All rows are made from the same 10 directions, up to rounding. Whole rows:
[[ 16  -6 -10 -14 -22  13  13 -20 -17 -15 -10 -10   2  22  -4 -15   5 -10
   14 -18   1  16 -11  12  -7]
 [ 23  -9 -14  14 -16 -12  -3  14  14 -15  -7 -11  -5 -15 -12  11 -16  17
    5   5  -8   1 -28  23 -25]
 [-13   7  -7  -2  -6  26   5  14  -6  -4  -1  10   4   2  12   0   4 -25
  -13 -21  14  10  12  33   1]
 [ 11 -11  19  14 -15   9  11   7  18  -6 -16  26   0  10  29  17  10  18
  -19  12  16 -18  31   4 -14]
 [  3  12  15  -3   0  23  -4  -5  -7 -12 -21  -7   5 -17   5   9  28  -9
   22  -7 -10  11  -4  31   3]
 [  3  19  -6   9 -13 -18  -3  -3  -4  -2  10  -3 -15   7   1   0 -28   8
   -2   7  12   7   4  -3  -1]
 [ -6   2 -18 -11  18 -11  -8 -21 -13  -4  13 -12  20  11  -6 -29   8  -3
   -3   7  -9 -14 -27 -39   7]
 [  5  12  25 -12 -26  -2  -9 -29 -18   0 -12  -1 -17  14  -5  18   4   8
   28 -21  14  26   4  16   2]
 [ 21  -3  -9   7 -12   4  21  -2   2 -12  -7 -10   1   5  15 -15  -8   1
    6  20  -7   2   0  -7 -15]
 [ 17  -4  11   9   9 -12  11   7  13   7  -3  -7 -22 -11 -23   7 -13  13
   14  16 -17   1  19  -6  16]
 [ -4  -2   0  -1 -18   7  12   5  -5  10   1   0  -4   4  22  -2 -14 -12
    5  -1   8  19   9   1 -16]
 [ -7  24 -12   9   3  15  20  -4   4  -3   8  12   5  -3  14 -11 -15 -13
  -22  24  25  -1  19  18  13]
 [ -6  -8  14   6  23   9  -5  30  14  13  -9  -9  -1 -41  -2  15  13  -7
   17   5 -32   2   1   9   1]]

The start of a row, then its end:
[-29  17   4  16  22 -13 -29  22   9  11  15  10  12 -23  25  11   0   6
 -22  17   3]
[-22  -3 -20  -5]
[-22  20  29  -5  12  -1   1 -16 -12  29   8   3  -5  -1  24  -2   0  -7
  14  19   5]
[ 11  30 -36  17]
[-13   0  11  -2  13  21 -10  18   0   2 -11   0  10 -20  12   9  28 -15
   6 -12 -14]
[ 1  1 15  0]
[-17  -1  13  -9  -6 -10 -27 -20   1   3   3  27   7  11 -11  26  13  19
 -18 -22  33]
[-11 -12  15   2]
[ 24  -1 -20  11  -1  -3  22  -5  16 -17   0  -2  -2  -3 -19  -9 -17  10
 -10  24   2]
[-9 -4 15  5]
[ -1 -10  11  -1 -13  -5  10 -16   9  15   2  14   0   3   9   9 -11  13
  -2  16  20]
[  4   3  -5 -12]
[  7   8   9  -4  -6   0  10  -8 -14   8  -4 -21 -12  -1   9 -11  -8  -9
  33   8 -17]
[ 25   7 -17  -1]
[ 13  16 -11  15 -14 -34 -20  -1   1 -19   9   2 -15  19 -13   7 -21  30
 -16  -2  14]
[-17  -5  -6  -1]
[  3  -8 -13 -15 -13   7  13 -17  -5  -2   3   5  -3  15 -29  -3 -10  -9
  -2 -21  18]
[16 -7 31  8]
[ -3  31  -2   9   2  10  -5  17 -16 -14  -1  -6 -10   7  18  -9   2 -17
  -3 -10  -4]
[ 2 28  2 15]
[  0  17   3  -2 -25  11 -12   9 -28 -18  -9  -1 -11  33  24  -1  12 -14
   1 -42   8]
[10 22  7 -4]
[ -5  27  10   3 -14  13  -6  14 -18  -3  -7  -6 -20  -1  13  10  -2 -18
  16 -23   1]
[25 24 26  6]
[  6  -4 -13  14 -20  -8  -1  30   6  -3   3  -2 -14   1   8   8 -26   2
  -8  -8   3]
[  6   2  11 -22]
[  8   3  -6   5  -9   6  13  12  -9  -2  -2 -17  -3   4  26 -18  -8 -13
  12   8 -15]
[ 11   9 -18 -14]
[-14  16  30  -7  12  -4 -12 -23  -8  17  -2  -3   1 -14   9   8  14   4
  24  14  -3]
[  9   2 -19  11]
[-15  -1  13   1  -8  16  16   2   7  22   0  15   3 -13  28   9  -9 -11
  -2  16  19]
[ 15  16  11 -11]
[ 16   2  -5   0  13  10  18  -4  -2 -12  -7 -12   1   3  -6 -21   9  -7
   7  12 -20]
[ -5  11 -10  16]
[  2  14  10  10  10 -19 -18  -5   9  -2   1   0  -6 -17 -12  16  -2  22
   3  15  -2]
[-10  -8  -1   8]
[ -7  13   3  11   9 -16 -23   8   1   0   4 -11   6 -20  17   4   1  10
   6  16 -13]
[ -8 -19 -21 -13]
[ -1 -12  20 -16  24  23  16 -13  -6   8 -12  -3  10   4   2 -15  37 -15
  16   3 -23]
[ -4  22 -25  23]
[  5   2  -1  -5   7  30  24 -10   6  -7 -12   4   8 -16 -13  -2  11 -15
   3   7   3]
[ 8  3 43 16]
[-23  17   7  -6   9  -9 -29 -11  -7   8   8   1   7 -15  -6  13   6   2
   4  -8   8]
[  4 -24   7   4]
[ 17   5   4  12 -11  13  24 -13   9 -17 -11  17   8  16  28  -7   6  10
 -19  28  19]
[-17  25  -1  -4]
[-13  10   1  -7 -21 -12 -14 -17 -16   5  10   7  -1  22  13   3 -10   3
  -5 -14  27]
[  9  -6  -7 -11]
[ 13  -9 -18  14  10  -9   9  11  21 -13   6  11   4   6 -11  -6  -8  15
 -33  17   4]
[-32   6  -5   5]
[ 19   1  -8   5  12  -2  22  11   6  -4   2  -6 -24   6 -34 -10 -17  -3
   0   2 -13]
[ 0 32  4 34]
[-33  36  25   1  17   1 -18  -6  -7  24   9   4  -2 -30  16  15   0  -8
  12  14   9]
[15 10  2 17]
[-20 -27 -13 -15  -5   2  11   0   1  22  18  19  10  22   2  -8 -12 -12
 -25 -14  23]
[  0   1 -12  -8]
[  7  20  -7  11  19   9   1  21  -7 -18  -4 -14  -5  -1   3 -16  10 -13
   0   1 -25]
[-10  23  -8  22]
[ 10   6 -10  -3   7  22  21   3 -12  -9  -8 -23   4  -4   9 -27   8 -26
  19   7 -26]
[12  5 -4  6]
[ -4 -17   6 -16 -23  -2   2  -7 -17  12   2   3  -8  34   8  -3  -3  -6
   6 -29  10]
[ 16  11 -18 -11]
[ -4 -10  -6 -10 -14   7  16  -9   6  13   4   8  -4  -7 -20   9 -21  -8
   1  -6  21]
[24 -9 38 -2]
[  5  25   7  11  12   7  18 -17   9   0  -2   0   2 -22   7  -5  -6   3
   4  46   4]
[ 0 11  5 15]
[-13  -5   5   0 -10  -8   0  20  -6  24  12   1 -17   9  16   3 -23  -9
   1 -11   3]
[ 16  22 -19  -9]
[ -9   4  -3   0  11  21  16   4   8   8  -1   3   7 -26  -2   0  -2 -18
   0  12   2]
[11  0 30  8]
[ -8  -5   9  -8  -3   4   8 -18   4  20   1  -1   8 -21   3   5  -6  -2
  17  18   6]
[ 19 -19   7 -12]
[  6   2  -1  -5   1   3  -7   0 -13 -12  -7 -12   0   9  -2  -8  15  -5
  11 -16 -15]
[ 1 -4 -5  3]
[ -5  10 -15 -15   3  18  22 -39  -1  -5   6  14  14   5 -26 -12  -2 -12
 -14   6  32]
[ 6 -9 37 25]
[-18  -1  -8  -3  -6  -8   8   9  -9  26  22  -2  -7  10  18 -13 -31 -17
  -3   2   8]
[ 17  11 -28  -8]
[ 18   9  -3   2 -20  -1 -13   8 -15 -27 -12  -7 -18  22 -12   6   6   3
   6 -38  -3]
[ 4  6 21  3]
[  5   2  -3   8  29   6   3  15  11  -3  -5 -17   7 -35  -8  -6  10  -5
  12  22 -33]
[-7 -9  0  9]
[  0  22 -24  -4  13  -5   2 -33  -9 -18  13  -4  18  10 -12 -27  -1   0
 -14  18  11]
[-14 -22  -8  18]
[-15  -5   9  -8  -7  -9 -21  12 -14  12   5   1 -11  15   4  10   1  -3
   4 -34   0]
[  8   7 -14  -5]
[ 13 -28  -5   0  -8  -2 -11  10  15 -12 -13   2   7 -10 -20  18  12  16
  -1 -17  -8]
[ -9 -32  26 -21]
[ -3 -16  10 -14  -2  -8 -27  -2 -11   1  -6  -7   2   7 -11  10  23   6
  16 -33 -14]
[  0 -22  -9  -9]
[ 17 -13  10  11  -2   1  16   7  27  -1  -9  18 -14  -9 -20  22  -7  19
 -11  11   9]
[-9 21 28  9]
[ -4 -16 -17  -3  -3  -1  12  14   8  13  11   1  -7  -7 -21   1 -26 -11
  -6  -8   5]
[14 -6 19 -2]
[-10 -18  29  -1  -7   7  -7  10  -1  14 -11  12   8  10  47  11  25   4
   2  -4  -3]
[ -8  20 -34 -25]
[ -1 -19   5 -18  -2  15   6   0 -13   4  -7  -3   1  20   0  -9  20 -16
  10 -28 -11]
[  7  10 -10   2]
[-10 -10  -1  -2  -1   0   5  -5   4  10   7  12  12   8  17  -5  -1   1
 -15   9  13]
[ -8   0 -18 -11]
[ -8   3   9  -5   6   3  -2  -9  -9   9  -1 -10  12  -6  25 -10  11  -7
  16  14 -12]
[  5  -7 -28  -9]
[  6 -14  -6  -3  -2   8  -3   3   3 -11  -9  -3  10  -5  -6   2  14   0
   1 -10  -8]
[ -3 -21  16 -12]
[  7  -2   5 -14 -18   1   4 -24 -18  -3  -5  -4  -2  25   4  -8   6  -1
  14 -14   5]
[12 -1 -9 -4]
[ -9  24   5  -9  -2  16  -1 -28 -14  -3  -5  -7  13 -16   9  -3  11 -13
  19   8   8]
[ 20 -20  21   1]
[ 17 -16   6  10  14 -18  -5  27  10  -4  -2   0 -20  17 -16   2   4  18
  -9  -9 -24]
[-27  33 -34  16]
[ -7  -8  19   2   1  -7 -18   1   0   3  -5   9  11  10  32   7  24  15
  -6   1  -2]
[-21   3 -37 -17]
[  3  12  12   4  -8 -11 -20  -8   1 -10  -4  13 -10   7 -13  23   5  21
  -7 -13  17]
[-8  3 18  8]
[  4 -32  10 -10 -24  10  36  -5   7  30  -3   4  -8   2  12   2 -22  -8
  16  10   8]
[ 31  12   0 -22]
[  4   7  -1  11  14   1 -14  31   1  -9  -7 -21  -4 -25   1   2   9  -6
  16  -3 -35]
[-1 -6  2 -2]
[ -3  40  19  15   8  -1  -8  -7  -1  -6  -3   4  -8 -12  15  10   2   9
   1  23   8]
[-5 24  3 19]
[ 10   9  -5  11 -24  -4 -17  17  -5 -22  -7   0 -12  11   3  15  -3   7
  -6 -28   7]
[  0   0  25 -13]
[  1  -8  14  -5  -4   6   1  19  -9  10  -7  -7 -18   7   1   5   4 -12
  17 -25 -16]
[15 25 -5  4]
[  6   3   6 -11  -6   9  10  -5 -16   0  -5  -5 -17  20 -11  -7   3 -13
  14 -22  -4]
[17 26  3 20]
[-26 -12   5  -9   2  19 -19  25  -5   7  -3  12  11  -3  12  14  24 -19
 -10 -40   2]
[ 1 -2 19 -9]
[  2  49  -7  12  -2  -2 -14   3 -23 -20   1 -25 -10  -6  14 -11  -8 -11
  17   2 -10]
[13  1  3  8]
